Every row belongs to one group in each of 3 separate groupings. Each group adds its own fixed numbers to the row, and there is some noise. The rows also spread widely along 10 directions, which tell nothing about the answers.
Known rows, each followed by its group in each grouping:
[-18 -44   9   2 -15  18  34   4  13  -7   8 -19  15  -5  30  -2 -23   9
 -17  -5   1   6   8   8 -29] -> z760 fak K
[  7 -16   2   5   4  -7   6  19  14   5   8  24   1   9  -1   3  -2  14
  -1  12  -4 -13 -14  -1 -16] -> z538 fak Q
[-26 -30  23 -11  10   1  52  14  15  10  -8 -10  18  -4  19 -10 -38   1
 -10  10 -17   6  17   0 -20] -> z538 zimi R
[-30  13  -3  15   0  16 -32 -11 -13   6  18 -24   3  -2  16 -13  19   5
   0  19  22  20 -11  27   2] -> z173 zimi C
[-14   7 -15  18   3  11 -35  -6 -14  32   7  -3 -17  -6 -13   2  24 -20
  -7   0  21  10  -6  20  26] -> z173 mili K
[-37 -15  36 -15 -41 -25   1 -20  -5 -20   4 -15  38  -7  23  -4 -38   1
   3  17 -32  27  50 -23 -25] -> z760 mili Q
[ 10 -35  -4  15 -24 -11 -25   2  11  24   6  -3  13 -20 -38 -24 -24  -4
  12 -12 -14   5   9  -6  24] -> z538 mili C
[ 15  15   7  14 -22 -27 -14  -4   8 -24  -3 -19   9 -16   3   4 -32  -5
  12 -11  -7  19  24 -12 -26] -> z173 mili R
[-33  -4  16  -7   7 -19  11  -2  -6  34  -7  35  15   1  27   1 -15   6
   1  31  -6  22  -7  -7   9] -> z760 fak M
[  5   3   5  31  32 -19 -36  -9  23  11   2  45  33 -11 -17 -35   2  -8
  -2  38 -27 -11 -17   9  40] -> z173 mili M
[-21 -17  25  18 -15 -17 -25  -3  -2   3  13  12  24  -2 -11 -14   1  -5
   9  31 -30   9  17 -12  -7] -> z538 mili K
[ 11  -7  -7  11  13 -10  13  35  18   8   6  24   2  10  -5  23  -2 -21
  -7  15  -4 -18  -3  -2 -24] -> z173 zimi Q
[-19 -23  15   2  24  18  35   7  15  -5   1 -12  15  -2  22  -5 -10  -5
 -18   7  -4  -6  -2  19 -10] -> z760 fak R
[-11   8  10  -4  22 -30  -3  -8   9   9 -25  25   8  -4  17  -6 -12   8
   1  21  -8  14   2  -8   9] -> z538 mili Q
[  6 -14  -5  46 -12 -18 -68   4   0  11  13 -15   3 -26 -10  -9  29 -13
  29  22  -6  26  -1   4  -8] -> z173 fak K
[ 17   2   3   7  11  10  -3  14  13   0  36  -1  16   9 -33 -21  -7  22
  -5   9 -13 -20 -29  10  12] -> z173 zimi C
[-52 -28  31  -4  -4 -12  23   2   6  32  -5  17  40  -7  20 -19 -33  -6
   4  42 -37  29  23 -13   3] -> z760 mili M
[ -3   3  21 -10 -11  -2   1   8 -15   6  18 -27  -8   5 -25   1  -8  17
   6   2 -11  10  -7  -7  -7] -> z538 zimi K
[-16   8  31   9  -1 -23 -62 -24 -16 -18  12 -20  15 -10 -17 -11  19  -9
  11  28 -25  14  14   7   9] -> z538 zimi Q
[ -1 -12 -17  28 -18   2 -33 -17   4  -6  11  14   2  -8  18  -7   6  -5
 -16  -5  21  -4  -1  19   3] -> z173 fak K
[-23 -45 -20  26 -47  25 -15  14  -3  31  31   1  -1  -3   5  -1   4 -12
  -5   1  16   3   8  15 -23] -> z173 fak K
[ 15  -9  -6  13  19  -3   1   9  17   6   4  18  12   0  -6  -9 -10  10
  -2   4  -2  -9 -20   1  15] -> z760 mili C
[-38   3  18  16  13 -15 -19   9 -14  37  -1   1   2  -4   9  18  24 -30
  11  41  -9  35  14  -4  -5] -> z173 fak K
[-34  37  26 -11  -4   8  21  -6 -19 -21  17  15  -6  39  35  16  -4  28
 -20  27  16  -2 -19  11 -34] -> z538 zimi M
[ -6  -4  -3  18 -11  -5 -30 -16  -2   3   6   9   7 -11   5  -4  -4 -19
 -12  -3  13  -3  13  17   9] -> z173 fak R

New rows, each followed by its group in each grouping:
[  2  -2  -4  22  24  32  12  16   9  -5  16  11 -16  22  -2  14  26  -6
 -28   3  21 -32 -40  39 -11] -> z538 fak M
[-20 -55 -15  21 -58  17 -20 -10   2 -12  31   7  22 -10  39 -36 -19  27
  -9   4  14  -1   4  11 -28] -> z760 zimi K
[ 11 -33   6  18 -18  -2  19   4  30 -26  -9 -37   9 -23  18  -9 -32  10
   0 -16  -5  12   2   9 -32] -> z538 fak M
[ -6  35  60 -16  57  -5  33 -12   8 -48   4   1  17  28   3  11   5  12
 -33  29 -32 -23 -16   6  -2] -> z538 fak K
[  5 -16  -9   1 -20  -6  18   5   9  11 -10  -4 -13  -8   7   3 -32  13
  -5 -22  13  11   2  -9 -12] -> z538 mili K
[  7   2   8 -20 -43  -4  -2 -24  -5  -7  33  28  22  16 -19 -18 -49  28
 -26 -19  -2 -27   4  -4  16] -> z173 fak R
[  1 -24 -24   8   0  15  20  -7  10   8 -12  39 -21  11  24  17 -10 -13
 -50 -33  43 -29  -8  24   6] -> z538 fak K
[ -4  -9  13   4   4  13  10   0   3  -1   7 -26  -4   1 -16  -4  -1   3
 -11  -8  -5  -1  -6  12   3] -> z538 mili K
[  9 -33 -34  27  -6  28 -34  25   7  25  40  14  -4   1 -30 -14  26  -6
  -5   4  17 -31 -27  30   5] -> z173 zimi Q
[  5 -26 -31  29 -24  28 -23  12  -4  28  14  -8 -22  -9 -18   4  10 -21
  -4 -26  33  -3 -17  26   4] -> z760 mili M
[  7 -17  -2   3 -18   4 -15  -5   1   0  15   2  -1   3 -24  -8  -6   7
 -13 -13   2 -18  -1  11   8] -> z538 mili Q
[ 14 -10 -23   6 -26  14  14  15   7  18  20  24 -13  14 -15  17 -22  -6
 -27 -27  24 -27 -16  12  -2] -> z173 fak M
[-16 -32   0  21 -16  43  14   8  11  -5  22 -30   5  -1  -7  -9   1  -6
 -20  -8   5 -14  -4  35 -19] -> z538 mili M
[-14   1  -7  17  -8  25 -32   3 -21  24  32  25 -19  27 -23   4  37   0
 -11   9  21 -21 -25  22   8] -> z538 mili K
[ 28  -4   3  10  -1 -20 -27  -5  10  -3   7  11   4  -7 -23 -12 -10  18
   3  -6  -5  -5 -18  -3  22] -> z538 fak C
[-16  27  36   1  26  -8 -12  -1 -12   2  20  29  15  27 -24  -4  17   0
   0  42 -25 -16  -8   0   8] -> z538 mili R
[ -2   0   9   6  15   0   4   0   1  -4  -3 -14   1  -6   0   7  -9 -19
 -16  -4  -2   0  -5  12   9] -> z760 zimi M
[ 20  22  15  18  18 -18 -37 -19   0 -36  11  13   4   1  -4 -19  11  29
  -4  18  -7 -12 -30   6   7] -> z538 zimi K
[  7 -19  -4  11  12 -19   7  19  14   8 -22  -2 -11 -10   5  25  -6 -28
  -4  -5   3   3  12  -1 -19] -> z538 zimi Q
[-16 -45 -12  21  15  27  27  15  18  11   1   3  -1  -4  36   3   7  -9
 -22   4  18  -5 -10  23 -17] -> z760 fak K
[-27   2  34   0  20   6  20   6  -2   4   9  -1  12  11  -2   1   3   1
  -8  32 -19   2 -11  10  -6] -> z538 fak M
[-13 -20   3   2  -3   3   8 -27  21 -11 -10  11  22  -6  17 -22 -35   0
 -31 -18   7  -8  15  16  24] -> z538 mili C
[-25 -19  10  10  24 -12   9   4   4  15 -14  17  10  -4  28   8  -3 -24
 -13  21  -6   8   9  -1   0] -> z760 zimi K
[  2 -27 -13  17 -23  27 -29 -10  -6  14  19 -30  -3 -18 -36 -20   0 -10
 -12 -27   8  -3 -10  30  33] -> z760 mili M
[-17   7  -1  14  -2   9   7   6   3  -3   4  -6 -10   7  29   6   4  16
   3  11  20  16 -12  10 -32] -> z538 mili C
[-30   9   9  -4 -23   2  32  11 -11   5  10  25  -7  28  30  23 -18   7
  -7  11  15   0  12  -7 -49] -> z538 mili R
[  3  -4  -2   8 -11   2   8  -3  10   2  12  48   7  18  -4  -8 -21  11
 -23   0   5 -27 -15   8   3] -> z538 mili M
[  9  -8  -8  31  -1 -19 -28  -9  11   4 -29  -6 -10 -27   4   6 -10 -33
   1 -16   9  19  12  11   8] -> z538 mili M
[ -4  -9   2  30  45 -10   7  20  27   7 -15  10  13 -10  25  -3   8  -8
  12  34  -9  16 -13   5  -9] -> z760 mili C
[-42  25  25  -9  27   6  21   1 -12  21  10  26   7  30   8  17  10 -17
 -22  33  -5  -2   3   3   7] -> z173 mili K
[-27   2   1   7  15  13  -1   1  -4  23   4   6   2   6  14   4  13  -8
  -6  16  14  12  -9  14  10] -> z760 mili C
[-31 -22  25 -11 -40 -11  -2 -23   8 -21  19  22  44   5  22 -40 -38  45
  -5  27 -24   2  19  -9 -15] -> z538 mili Q
[ 19  24  -8   2  -4 -24 -11  -6 -11  -2  -9  23 -30   7   8  20 -10  10
  -8 -14  24   2 -17 -10  -3] -> z538 zimi K
[ -2 -14   7  16  26   6 -12   8   1  14   7   9   4  -1 -15  10  15 -33
 -15   8  -2 -16  -1  17  16] -> z760 fak R
[  2   4  24  -4  26  -9  25  -2  13 -28   4  10  18   6  22  -9 -18  22
 -19  18 -16  -8 -15  -6  -8] -> z760 zimi K
[  2 -10   7  12   8   7  18  12  23  -5  13   1  22   0 -10 -13 -17  -4
  -8   8 -17 -15   5   7 -12] -> z173 mili R
[-10  10  38  -4   0  -2  -4  -3 -10 -18  34  15  16  26 -16  -2   0  12
 -10  24 -22 -24  -4   4 -10] -> z538 fak R
[ -1 -21  -1   6  -7   6   7  -4  11 -10  15  15  10   0  18 -32 -16  43
 -11   8   2 -11 -25   8  -8] -> z538 zimi K
